There are 3 ways to turn a row about zero (a turn may also mirror it). The second row of each pair is the first, turned, with some noise. The first 27 pairs use one turn. New pairs use 2 turns, one after the other, and a turn may come again.
Known pairs, each followed by its turns in order:
[ 24   1 -17  18  24  23  19 -22]
[-19  -3 -42  19 -18   8  13  -5] : X

[-14  -8  -7 -12 -18 -16 -22   6]
[-33 -10  -2  -9  -5  -5  13   9] : A

[  8  -3  21   8 -11   4 -23  -3]
[-24   9  -9   2   8   7 -12 -18] : A

[  0 -19  16  12   0 -18  -2 -19]
[-12  14   4  23 -15   4  10 -15] : A

[  8  -3  14  18   4   1  -6 -10]
[  9 -10   6  -4  22   8  -3   6] : G

[ 7 -9  5 10 21 -6  3 11]
[-10  -5  23  -9   7   4  -4   8] : G

[ 21   7 -13  20  -8  21  23   3]
[-33 -11  -8  10 -24   2  12  -1] : X

[-6  5  1 14  9  6 -4 15]
[-10   8  10  -5  13   1  -4 -10] : G

[  6   7 -20  16  -5  -2  15 -22]
[ 1 -4 -4 37  6  8  1  7] : G

[-23  17   5  15  12  -1  21 -23]
[ 25   3  20  -6 -12  -6  13 -25] : A

[  2  -8 -22 -10  13 -10   9 -17]
[  4 -16 -22  14  15  -5  -2  -8] : X

[-19 -20  20   3   0 -18   2  12]
[-19  -1  17  14 -22 -15  -8  -1] : A

[ -3  16 -20 -10 -18   7  20  16]
[ 11  -3  11 -28   5   4  -3  25] : A

[-21 -14 -18  -9 -21  21  23 -16]
[  1 -15  17  43   1   4  16  -6] : X

[-11  -1   1  13  14 -12 -18 -12]
[14 17 12 -2 16  1  3 14] : G

[ 17 -18  10   3  20  16  19  18]
[ -4   9 -12  -9 -24 -17  23 -21] : X

[-14   5  -2   9   5 -19  -7  -9]
[  1   7  -1   1  17   6 -19  -3] : X

[ 14 -18 -12   2 -22   2   3 -15]
[-7  5  3  8  4 30 12 10] : A

[-12 -21  -6 -10  19  15  15  17]
[ 13  -3   0   4 -10  -2  18 -34] : X

[ 11  -2 -15  17  17 -13  22 -15]
[ 30   8  -6  13 -19   8  14   3] : A

[ 24 -18  16  19   4  -2  -2   3]
[  1 -28  15  -9  17  -2  -6   9] : G

[  4  15 -13  24 -24 -15  12   2]
[-36 -11  11   2   4   0 -19   4] : X

[-11  23  23  -7  20   1 -13 -20]
[ 27  20 -13   3 -10  10 -21  18] : X

[-16  -9  10   3 -23 -10  13 -17]
[-11  13  29   1  -9   7  14  -6] : A

[ 13  -8  16  -7  -8 -24 -14 -15]
[ 17 -12 -10 -14   6  -9  14  25] : G

[ -7 -11  15  20 -20  17  -6 -24]
[ 35 -13  -4   7  18   8   4 -16] : G

[13 24 -9 -9 22 -4  4 -4]
[-18  11  -9   3  -2  12 -16  22] : G

New pairs, each followed by its turns in order:
[  0  -1 -10  -7 -20 -22 -22   0]
[  9 -16  22  18  -6   1  -9 -19] : A X

[ 18  22  15   8 -24 -11 -17  -8]
[ 21 -20  -2  16 -11  18 -22   9] : A X

[ 11  16  10 -20 -24  10  -3 -19]
[ 29  -6   2   1  10 -29   3 -10] : A A

[ -5  -3  15 -20  -4   2  15  13]
[  8  16   3 -23   1  -4 -15  -3] : A X

[-19 -21  18  -9  14   4 -16  13]
[ -7  22   3   0  30 -19   6   3] : G A

[-14 -20   8 -10  12  -3   8 -24]
[-25   1 -28  -5  -1   5 -15   2] : X X

[-12   0  -8   4 -15   3   7  14]
[ 5 22  6  8  0 -4  4  4] : X X

[ 17 -17 -12  -6   5  -7  13  10]
[ -3  13  25  -3  12 -10   4  -6] : G X

[ 18  13  18  -7 -15  11 -17   0]
[  0 -21 -17   8   6  -2  20  16] : G A

[-20  24  12  -2   9 -19   8 -16]
[-24   4  -8  11  -8  16 -17 -21] : G G

[-11  21  22 -23  12 -19 -14  12]
[ -8   9  -3  -4 -24 -27  30   6] : A A

[  7   8  23 -16 -13 -17  -1  -8]
[-14  12 -18  -5 -11 -20 -11  14] : X A

[  9  -5  -5 -20  -5  14 -19  -4]
[-3 15 25  3 -9  6 -9  1] : A G

[  9 -23   3   6  -6  -3  -4 -14]
[ 10  -6  11  -7  -7  15  -9 -15] : A A

[ -2 -24   1 -20 -12   5 -17  11]
[  4   5 -14   1 -16 -30  -1  -6] : X X

[-17   7  15  -9 -18   6   1  10]
[-13  22   3   1   7  -5 -17  -8] : X A

[22  2 -4 -2  5 -4  4  1]
[  1   6  14  -7  -1 -13   6  -8] : G G

[  3   3  -5  17   5  -6 -14 -14]
[ -6  20   5   4  -1   0 -18  -8] : X G

[-16 -19 -18  -4  -7 -10  23 -14]
[11  0 26 10 24 12  6 16] : X G

[ 16  20  16 -21  -1 -17  16  -3]
[ -6  -3  -1 -11   3 -37  15  12] : X G

[ -7 -18  17 -21  18 -11  -7 -19]
[ 13  11  10   9 -37   1   7 -13] : A A

[ -4  14   8 -14  -4  24  13  12]
[-18  20  13  -3   3  19  -8   7] : X A

[ -9 -24  16  12 -19   0  21   5]
[ -3  22   5   8  -2  -9 -34   5] : X X

[  0  23  15   2 -16 -17  11 -17]
[ 10  -7  -3   8 -20  -9 -26  19] : A X

[-3 -4 20 12  7 18 -8 23]
[  8 -10  12  14 -19  -7  -7  23] : X X

[ -8   7 -15  -6  13   8 -18  21]
[-10   4  -7 -21   0 -18  15 -15] : G A

[-14 -18 -17  -2   7  11  -2  13]
[ -2   8 -16  26  -7  -8   9   5] : X X

[ 19 -20 -14   7  -5  18  -7  12]
[  6  -7   4  28 -11 -13  -2 -18] : X X

[ 16  11 -21  19   4  -5  11  -6]
[  2 -16   0   1 -27   3 -15 -14] : G A

[ 11   8  -3  16  -7  -2  18 -16]
[ -6  -7  -3   2 -23   1   3  19] : A X

[ 18  14   3 -24 -21  -5  24  13]
[  6   4 -14 -17   5 -37 -21  10] : A A

[  9   4  23  19 -22  22  21  15]
[ 38   1  20  12 -16  13 -10   4] : G G

[ 0 -5 18 24 18 10 13 18]
[ 17  -6 -13  -4  28 -22  -5   7] : A G

[  7  22 -15   2  -6  -6  11 -16]
[  6   8  20  -1  10 -24   1 -12] : X G

[  4  -6 -11 -14   9   5  -4   0]
[ 8  0 -1 13  2  9  4 12] : X A

[-10  -8 -18  20  11  -8  10  22]
[  3  30  10  10  -7  -5 -21  -2] : G X

[-18 -10   1  18   0  -5   3   3]
[ 18 -11 -10  -3   3  -3  10  -9] : A G

[-23   9 -16  22   1  10  22  16]
[ -4  28  -3  30  -8  14 -17   6] : G X

[ -5  14  12  19   1   6 -18  23]
[  6   7 -27 -17 -12   7  -8 -16] : X G

[ 12  -6 -22  16   9  -6  -9  10]
[-10   3  -3   1 -22 -19  -6 -14] : G A

[  9  11  -8 -20  -3   1  -4  -8]
[-5 -6 -6 11 -5  5 -9 19] : X A

[  1 -12   1 -18   0  -6   1  14]
[-10   8  13  -9   4  -7  13  -4] : A G

